There are 10 hidden switches. A switch that is on adds its own fixed numbers to the row, and there is some noise. The rows also spread widely along 16 directions, which tell nothing about the answers.
In the rows, 128 means zero.
Known rows, each followed by its switches (1 for on, 0 for off):
[ 92 151 134 183 145 141 144 154 131 156 117 140 166 158 144  92  97 114
 131 113  81 163 153 104  91 117 155  90  86 126]
0 1 0 0 1 1 0 1 0 1
[111 168 189 147 165 167 159 138 124 127 132 133 126 117 121  75 180 107
 104  32  92 169 122 131 114 145 156  95  92 146]
1 0 1 1 1 1 1 0 0 0
[ 97 147 123 176 124 144 141 160 116 180 105 156 117 155 146 115 129 150
 154  94 146 122 144 110 126 183 183 104  42  72]
0 1 1 1 1 0 1 0 0 1
[133 154 143 137 120 104 148 162 119 153 160 178 127 121 131 134 134 135
 136 168 126 161 138 122 104 100 172 101 111  74]
0 1 1 0 0 1 0 0 0 0
[149 142 109 109 174 110 106 185 109 127 136 162 152 144 122 208 147 193
 144 140 105 166 135 147 105 117 127 124 104  88]
0 1 0 0 1 0 1 0 0 1
[116 160 139 144 131 113 132 179 129 127 127 168 143 160 180 122  60 143
 142 136  86 144 143 139  74 115 160 110 112  54]
0 1 1 1 0 1 1 1 0 1
[120 144 155 200 123 140 120 194 152  98  82 131 170 116  86 105 172 166
 132  71 130 173 142 117 123 133 111 109  49 153]
0 1 1 1 0 1 0 0 0 1
[109 159 133 125 138 130 137 128 114  88  95  96 121  87 136  71 132  49
 141  59 123 149 131 132 123 125 118 122 139 134]
0 1 0 0 1 1 1 0 0 1
[101 103 121 157 167 139 120  94 136 125 176 135 109 157 134 166 158 164
 171  81 100 146  96 136 103 116 139  97  92  84]
0 1 1 0 1 1 0 1 0 1
[ 97  88 133 158 140 144 139 122 101 166 163 128 114 115 138 141  99 106
 128 119  60 161 170 100 129 122 158  94  98 119]
0 1 1 0 1 0 1 0 0 0
[117 163 181  63 126 129 139 132 155 111 143 157 111 136 171  90 129 140
 119  62 112 108  76 157 100  94 164 135 136  64]
0 1 1 1 1 0 0 1 0 0
[ 86 138 103 171 127 154 121 165 181 152 124 160 150 144 108 116 138 164
 128  26 137 137 146 139  92  95 155  81  40 103]
1 1 1 1 0 1 1 0 0 0
[116 162  75 145 134 132 110 157 170 138 187 164 152 115 139 131 138 139
 154 175 164 151 100 133  96  47 122 105  65  90]
1 1 1 0 1 0 0 0 0 1
[100 140 152 132 156 138 127  84  77 100 139 125  88 144 165 109 121  71
 156 130  87 142 110 125 122 162 121 109 159  99]
0 0 0 1 0 0 1 0 1 1
[ 97 170  93 146 135 163 116 133 163 101 157 145 110 120  77 114 173 118
 157 114 176 143 138 111 104 114 107 115  50 113]
0 0 1 0 1 1 0 0 0 1
[125  95 154 100 144 129 171  82 103 152 166 132 129 164 135 147 157 120
 148 129  64 145 122 101 119 125 165 114 159 102]
0 0 0 0 0 1 0 0 0 0
[113 158 104 132 168 157 146 114 108 129 175 122  89 106 113 144 166 134
 138 130 126 162  75  89 152 123 110 113 115 139]
0 1 0 1 0 1 1 1 0 1
[ 58 116 121 199 114 158 102 148 148 144 151 143  98 102 149 106  57  96
 119 131  93 141 158 114 118  91 128  74  51  99]
0 1 1 0 0 1 0 1 1 1
[114 171 138 176 154 130 151 172  97 169 135 161 129 160 141 130 101 151
 112 128  93 183 127 112 110 140 158  82 110 116]
1 1 1 1 0 1 1 0 0 0
[110 111 147 150 113 151 155 113 141  98 107 140 145 160  90  83 207  64
 148  98 121 111 163 114 102 162 155 112 103 107]
0 1 0 0 1 1 0 0 0 0
[101 140 175 137  85 115  87 171 144 123  99 145 105 100 114  95 148 146
 101 129 164 128  92 141 162 103 105 119  82 121]
0 1 0 0 1 0 0 0 0 0
[ 97 196  92 125 193 165 115 133 129 115 171 152 116 132 129 123 148 100
 143 126 123 173 126 126  97 118 107 100  77 114]
1 1 1 0 1 1 0 0 1 1
[147 129  82 150 165 169 122 133 133  83 176 124 117 108 138 164 183 111
 140 187 128 137  68 121 143 113  84 125  99 118]
1 1 1 0 0 1 0 0 0 1
[146 185 129 150 176 172 142 193 131  90 168 154 133  96 123 137 134 207
 116 110 119 177 115  93 119 137 109 141  45 137]
1 0 0 1 0 1 1 1 0 0
[169 146 147  99 157 123 176 108 120  69 168 128 171 124 105 109 202 104
 173 123 110 171 123 105  89 125 138 140 158 124]
1 0 1 0 0 0 0 0 0 0
[ 97 157 134 146 124  97 128 152 130 180 128 152 158 136 116 106 175 140
 179 133 153 180 139 127 116 111 156  89  67 100]
0 1 1 1 1 1 1 0 0 1
[ 91 151 148 122 130 142 126 132 115 131 117 123 117 131 167  85 109 121
 164 127 119 146 133  92 138 169 126 133  68 101]
0 1 1 1 1 0 0 0 1 1
[ 72 166 160 128 153 155  79 102 113  82 113 108  64 116 165  72 129  69
 111 118 115 141  64 149 159 133  65 114 119 143]
0 1 1 0 1 1 0 0 1 0
[ 78 140 153 216  92 131 139 155 113 147 124 161  68 111 121  90 103  97
  98 109 141 142 146 113 133 132 156  62  92 103]
0 1 0 1 1 1 0 0 1 0
[108 149 110 181 168  99 147 131 103 152 126 149 162 168 103 131 173 116
 158  78 121 191 138 146  82 111 162  62 147 123]
1 1 1 1 1 1 0 0 0 0
[116 117 101 114  99 120 158 127 121 148 117 114 141  96 116 101 139  41
 144 144 127 132 152 109 134  86 149 110 157 121]
0 0 1 0 0 1 0 0 0 0
[ 97 143 192 171 138 173 142 142 124  98 125 108  99 100 129  74 120  92
  87  73  66 166 127  97 137 144 111 106  95 164]
0 1 0 1 1 1 1 0 0 1

New rows, each followed by its switches (1 for on, 0 for off):
[135 159 119 130 164 131 162 118  99 123  96 119 151 123 118 111 171 105
 138  35 130 141 112 128 116 132 155 121 166 141]
0 0 0 0 0 0 0 0 0 0
[110 112 132 196 144 161 142 145  98 135 106 136 109 159  95 153 138 141
 128  92  97 145 162  97 131 190 142 101  87 125]
0 0 1 0 0 1 0 0 0 0
[ 83 108 112 120 110 161 122 140 131 165 103 108 112 129 150 121 100 142
 134 126 114 127 123  87 179 133 109 124  70 130]
0 0 1 1 0 1 0 0 1 0
[120 113 180 150  97 146 158 148 112 101 160 156  91 109 105 111 145  86
 112 178  97 146 169  92 129 146 140 103 105 103]
0 0 0 1 1 1 0 0 1 0
[122 112  84 159 146 158 128 132 117  82  92 121 123 136 170 133  85 108
 136  58 107  91 137 129 110 155 134 142 126  92]
0 1 0 0 0 0 0 0 0 0
[ 99 111 190 148 110  85 152 106 100 191 108 135 155 191 153  98 138 123
 150 117  80 156 103 127 121 123 183  78 165 105]
0 1 1 1 0 0 1 0 0 0
[100 162  78 191 148 168 110 175 148 130  94 128 174 104 130  91 116 123
 128  79 148 145 145 120 122 110 112 117  46 158]
1 0 1 0 0 0 0 0 0 0
[114 145 155 170 116 160 163 166 129 110 108 157  91 124 120  93 152 104
  91  59 132 107 123 135 119 153 164  87 107  93]
1 0 0 1 1 1 0 1 1 0
[114 108 128 134 155  97  97 151 104 140 157 143 153 138 174 166  64 186
 173 170  77 180 149 127 108  98 127 127  94  93]
0 0 1 0 1 0 0 1 0 0
[ 80 124 166 152 121 125 125 157 106 163 129 139  87 125 147 115  95 126
 139 106  94 159 150 122 137 157 155  88  77  84]
1 1 1 1 1 1 1 1 0 1
[134 162 122  97 121 166 184 132 138 121 115 129 130 156 132  87 182  83
 119 136 134 105  83 101 132 137 142 125 140 114]
0 0 1 1 1 1 0 0 1 0
[ 93 171 185  92 107 143 155 104 156 105 151 135  85 138 108  57 131  93
 113  78 117 138 110 102 104 113 137 117 130 110]
0 1 1 0 1 1 0 0 0 0
[ 76 123 139 173 125 142 110 128 123 173 140 133 118 108 195  96  75 104
 108 131  92 140 100 128 144  80 140  92 103 124]
0 1 1 1 0 0 0 0 0 0
[ 95 147  61 117 147 157 124 111 126 117  83 110 153 153 145  95 117  77
 169  96 135  97 130 119 117 135 121 143 124 120]
0 0 1 0 0 0 0 1 0 0
[107 121 155 133 119 147 138 166 142 117 100 129 132 194 149 124  66 140
 106 110  55 137 136 108 107 142 122 104 116 100]
1 1 0 0 1 1 0 0 1 1
[118 106 163 183 102 136 162 154 127 120  93 109 143  91 109  78 174 104
 118  74 125 152 126  98 161 141 134  95  99 155]
1 1 0 1 0 1 0 0 1 0
[ 92 128 168 117 125 138 130 142 127 184  85 149 140 185 145 104 158 136
 130 101  96 124 123 130 139 159 165  94  79  94]
0 1 1 0 0 1 1 0 1 0
[115 108 129 158 149 141 142  97 125 113 185 107 132 141 145 127 103 171
 159 130  95 177 101  64 129 127 106 130  92 142]
1 1 0 0 1 0 0 0 0 0
[ 96 200 131 134 173 136  95 138 145 138 121 142 156 152 116 111 164 189
 141  81 147 162  60 140 115  88 102 113  89 147]
0 0 0 0 0 0 0 1 0 1
[ 87 179 128 152 138 121 134 121 140 191 149 161 141 196 114 103 171 136
 132 160 148 168  64 132 110  76 137  55 117 126]
1 0 1 0 1 1 0 0 1 0
[126 163 149 117 143 149 159 165 129 163 166 176 125 157 215 116 103 145
 136 165  95 124 103 121 106 144 187 119  71  37]
1 1 1 1 1 1 0 1 0 1
[ 88  86  90 127 115 110 123 121  91 168 103 116 103 113 123 160 148  98
 168 120 132 133 140 121 171 132 134  95 128  98]
0 1 0 1 0 1 0 0 1 1
[ 99 162 156 183 137 123  70 138 134  93 154 159  67 107 136 113 159 141
 115 108 173 142  46 187 128  99  98  87  87 100]
1 1 1 0 1 0 1 0 0 0
[127 113 127  93 132 153 120 192 151 100 137 114 133  73 153 139 100 117
 104 127  67 145 133 130 143  85 101 135  98 119]
1 1 1 1 1 1 0 1 0 1
[119 123 111 151 128 126 187 152 126 164 105 130 173 159 167 108  84  88
 131  89  69 133 138 115  92 104 186  84 157  93]
1 1 0 0 0 1 0 1 1 1
[100 149  91 150 146 157 116 138 165  84 161 137 139 108 130 105 101  91
 125 118 102 146 131 129  82  59 105 111 105 125]
0 1 1 0 0 1 1 1 0 0
[ 98 105 181 126 121 110 117  98 128 134 179 155  93 158 117 136 155 112
 122 136  92 152  94 159 109  82 137  64 157  90]
1 0 1 0 1 0 0 0 1 0
[148  99 148  94  92 110 146 186 128 134  98 139 147 118 124 155 111 174
 120 123 103 128 145 108 143 110 144 137 124  95]
0 0 0 0 0 0 0 0 1 0
[105 127 107 105 139 169 127 125 119 141 127 120 102 115 107 134 182  65
  92 146 116 120 101 127 165 103 107 109 137 148]
0 0 0 0 1 1 0 0 0 0
[ 97 123 106 144 145 145 106 112 114 105 157 121  72  99 107 140 185  88
 144 155 139 139  88 127 157 122  89  96 106 117]
0 1 0 0 1 1 1 1 1 1
[106 145 128 110 154 120 139 119  62 118  83 120 106 117 133 104 153  77
 163  77 129 142 156 121 144 193 143 123 139 112]
0 1 0 1 1 0 1 0 1 0
[146 127 169 176 159 131 164 172  86 171 136 141 119 106 136 158 174 173
 101 110  93 179  98 114 162 141 165  97 101 136]
0 1 1 1 1 1 0 0 0 0
[ 70 131 119 155 138 137 113  92 128 157 120 135 100 189 138 123 139 135
 165  81 133 122  96 129 119 145 140  86  95  87]
0 1 1 0 1 0 0 0 1 1
[162  97 134  76 131 142 167 174 121 132  83  87 170 125 148 153 131 135
 115 118  59 134 115 101 162 124 124 147 148 137]
0 0 1 0 1 0 0 0 1 1
[151 126 130 144 131 118 184 174 110  88 109 127 180 149 110 121 111 121
 174 118  86 170 205  81  83 174 154 135 118 103]
1 0 0 0 1 1 0 1 0 1
[ 98 146 135 150 188 123  84 110  73 141 146 154 103  96 127 148 187 125
 172  96 138 169 135 165 130 147 139 101  81 104]
0 0 1 0 0 0 1 0 0 0
[ 92 109 119 170 130 138 100 151 167 168 174 164 145 172 150 152 111 220
 154 151 121 157 118 113 113  97 133 101  10  87]
1 1 1 0 1 1 0 0 0 0
[122  96 126 129 137 172 135 156 115 128 132 111  94 109 175 152  88 133
  85 152  67 114  95  97 177 131 112 139 107 125]
0 1 0 0 1 1 0 1 0 0
[ 95 171  97 134 155 148 115 126 135 127 124 126 129 115 131  96 177  87
 132 114 152 144  86 141 135  90 104 109 108 145]
0 1 1 1 1 1 0 0 0 0
[128 160 148 194 179 148 131 187 125 141 128 180 173 163 128 138 165 165
 101 130  84 166 126 140  95 118 151  88  75 128]
0 1 0 0 1 1 0 1 0 0
[115 174 127 129 140 123 169 161 155 178 106 156 229 150 152  56 178  85
 143  98 112 159 145 142  74  69 191  83  98 115]
0 1 1 1 1 1 1 0 1 0
[112 129 137 240 146 162 129 141 157 124 136 122 163 104 127  92 175 140
 130  78 128 160  94 118 121 101 128  91  43 158]
0 1 1 0 1 0 0 0 0 1
[153 114 132 122 125 110 169 142 104 154 136 119 141 120 137 146 168  94
 128 167  97 152  86 121 150 101 145  98 173 114]
1 1 0 0 0 1 1 0 0 1
[ 69 149 104 165 175 126  83 120 106 169 128 166 159 164 177 114 118 121
 168 129 118 156 139 153 102 121 141  82  70  98]
1 1 0 0 0 0 0 0 1 0
[114 145  91 177 178 103 137 137  90 167 144 160 165 119 157 144 146 169
 188  93 147 174 135 136 103 107 177  94  87  99]
0 0 0 1 1 0 0 1 1 0
[114 158 150 138 139 109 132 164  72 144  95 154 111 128 113 138 119 121
 137 110 117 160 166 123 126 165 150 101 131  99]
0 0 0 0 0 0 0 0 1 1
[102 168 111 127 137 154  97 171 156 126 124 119 118  72 151 104 112 134
 111 112 144 134  77 131 153  77  94 131  70 134]
0 1 1 0 1 0 0 1 0 1
[130 131 115 163 123 139 158 188 119 137 105 119 106 105 114 142 105 140
 106  63 120 145 126 111 140 140 142  95 110 111]
1 1 1 0 1 0 1 0 1 1
[113 178 130 118  98 143 157 156 165 104 156 144 116 139 105  83  84 101
 100 163 120 150 130  80  94  80 117 120 127 119]
0 1 1 0 1 1 0 0 0 0
[127  87 122 144 159 133 101 153  85 130 126 108 116 105 191 171  99 156
 155 141  89 150 117 121 170 165 110 137  71 102]
1 1 0 0 1 0 1 0 0 1
[ 96  89 168 102 103 139 153 116 134 189 149 135  88 152 140 136 163 118
 119 134  88 120  93 114 159 119 163  84 117  81]
0 1 1 1 1 1 0 0 1 1
[159 122  51 181 126 120 146 180 121 125 119 143 185 119 126 163 148 120
 145 208 147 137 129 120 123  82 127 117 124 121]
0 0 0 0 0 1 0 0 0 0
[118 146 121 166 163 173 101 118 139  46 136 132 138 121 130 106 170  69
 128 120 104 117  97 156  96 108  90 117 122 126]
0 0 0 0 0 0 1 1 0 1
[114 177 106 121 147 146 129 144 148 120 149 135 115  74 158 104 142 123
 121  89 159 143  78 144 131  62 119 113  99 120]
0 0 1 1 1 1 0 0 1 0
[110 170 106  97 217 148  94 162  91 131 119 149 150 127 150 163 117 104
 135  99  61 173 183 159  94 133 131 122 105 111]
0 1 1 0 1 0 0 0 0 1
[ 75 137 165 106 158 135 132  91  89 168 130 140  93 187 135 124 150 107
 136  90  84 148 108 129 132 164 148  79 147 101]
1 1 0 1 1 0 0 0 1 1
[102 133 157 136 136 143 140 130 110 154 122 147 101 112 108 119 174  94
 103  55 119 133 125 146 135 127 165  84 126 114]
1 0 0 0 0 1 0 0 0 0
[115 144 156 116 182 105 106 118  76 123 111 139 151 154 191 126 148 109
 157 131  82 163 111 175 116 127 130 116 147 109]
0 0 0 1 1 1 0 0 0 0
[ 86 172 140 119 175 135 101 123 132 107 156 154 121 108 102 102 158 106
 135  39 118 180 150 157  85  99 127  89  98 123]
1 1 1 0 1 0 0 0 1 0
[129 128 122  99  97 108 138 167 162 104 107 129 155 111 155 100 136 104
 143 103 138 126 109 150 117  72 130 116 130  82]
1 1 0 1 1 1 0 0 1 1
[135 159 137 174 176  90 133 143  59 110 114 145 142 159 101 151 144 160
 165 123 118 203 147 110 106 173 130 114 140 132]
0 1 0 0 1 0 0 0 0 0
[180 148 154 153 138  88 171 178 124  89 139 152 160 123 107 141 194 157
 133 142 125 172  84 136 102  93 145 103 152 109]
0 1 1 0 1 1 0 1 1 0
[112  97 129 184 110 131 136 143 103 130 158 147 116 123 137 123 121  79
 157 197 108 149 183 110 118 152 150  96  77  83]
1 0 1 0 1 1 1 0 0 0
[ 93  95 159 172 131 120  92 166  96 183 119 135 102 116 207 142  99 122
 125 161  83 148 107 161 168 132 140  74  69  80]
1 1 1 0 1 1 1 0 1 1
[123 153 142 159 106 119 172 131 149 107 110 137 139 147 101  74 194 115
 183  53 179 134 123 122  93 151 166  98  93  81]
1 0 1 0 1 1 0 0 1 1
[155 130 192 109 128 153 179 180 146 140 149 139 143 137 161 119 136 170
  98 140  64 139  78  95 136 132 156 124  93 100]
1 1 1 0 1 0 0 1 1 1
[119 101 135 147 149 164 131 145 144 118 142 133 131  86 138 135 175  95
 112  89  89 123 119 154 128  87 140  94  92 111]
0 0 0 0 1 1 0 1 1 1
[112 205 113 123 140 122 149 135 157 147 124 135 164 158 120  77 165 151
 174  85 174 153  68 125  94  97 140 107 102 111]
1 0 1 0 0 1 1 1 0 1
[128 123  72 136 147 171 145 104 169  85 141 113 162 178 106 131 158 134
 150 105 114 118  94  95  97 107 102 134 118 136]
0 1 1 0 0 0 1 0 0 0
[101 113 116 100 109 174 168 144 143 165 125 132 110 134 149 116  98 131
 119  61 109 100 146  91 137 145 170 121  83  88]
1 0 1 1 1 0 0 0 1 0
[ 97 139 122 153 145 160 139  92 164 105 206 118 127 167 118 117 108 140
 144 150  83 177  91  71  90  80  91 100 102 137]
0 1 1 0 1 0 1 0 1 1
[119 177  59 169 148 143 143 171 151 149 190 188 137 143 163 145  90 158
 137 170 142 152 127 116  74  70 156  91  64  69]
0 1 1 1 1 1 1 0 1 0
[110 140 172 142 137 138 125 141 122 160 139 125 132  75 137 100 151 160
 117  99 118 168  94 102 167 109 131 118  64 155]
0 1 0 0 0 0 1 0 0 0
[ 92 122 143 160 109 106 131 158  88 161  78 112 114  75  85 109 155  76
 105  90 133 168 145 130 173 105 126  81 149 169]
0 0 0 1 1 1 0 0 0 0
[112  93 165 187  93 127 159 108 140 110 159 119  92 192 107 132 110 184
 163 140 101 144  87  63 120 158 127 106 108  93]
0 1 1 0 0 1 1 1 0 1
[106 164 118 120 176 112 115 145  89 192 143 131 110 134 162 172  96 194
 137 119 112 189  82 127 144 100 126 104 109 119]
0 0 0 0 1 1 1 0 0 1
[113 132 168 100 136  88 144 130  81 142 157 151 112 149 159 137  86 126
 145 154  69 181 149 119 105 124 157 110 158  80]
0 1 0 1 1 1 1 0 0 0
[121 119 131 146 122 123 136 141 139 131  99 129 156  95 116 107 196 116
 142  57 146 133 118 151 131  94 147  97 101 124]
0 0 0 0 0 1 1 0 1 0
[ 78 168 159 115 137 145 106 137 159 138 115 147 138 152 189  60 154  93
 133 106 117 119  68 171 118 100 132  94  88  89]
1 1 1 1 1 1 0 1 1 1
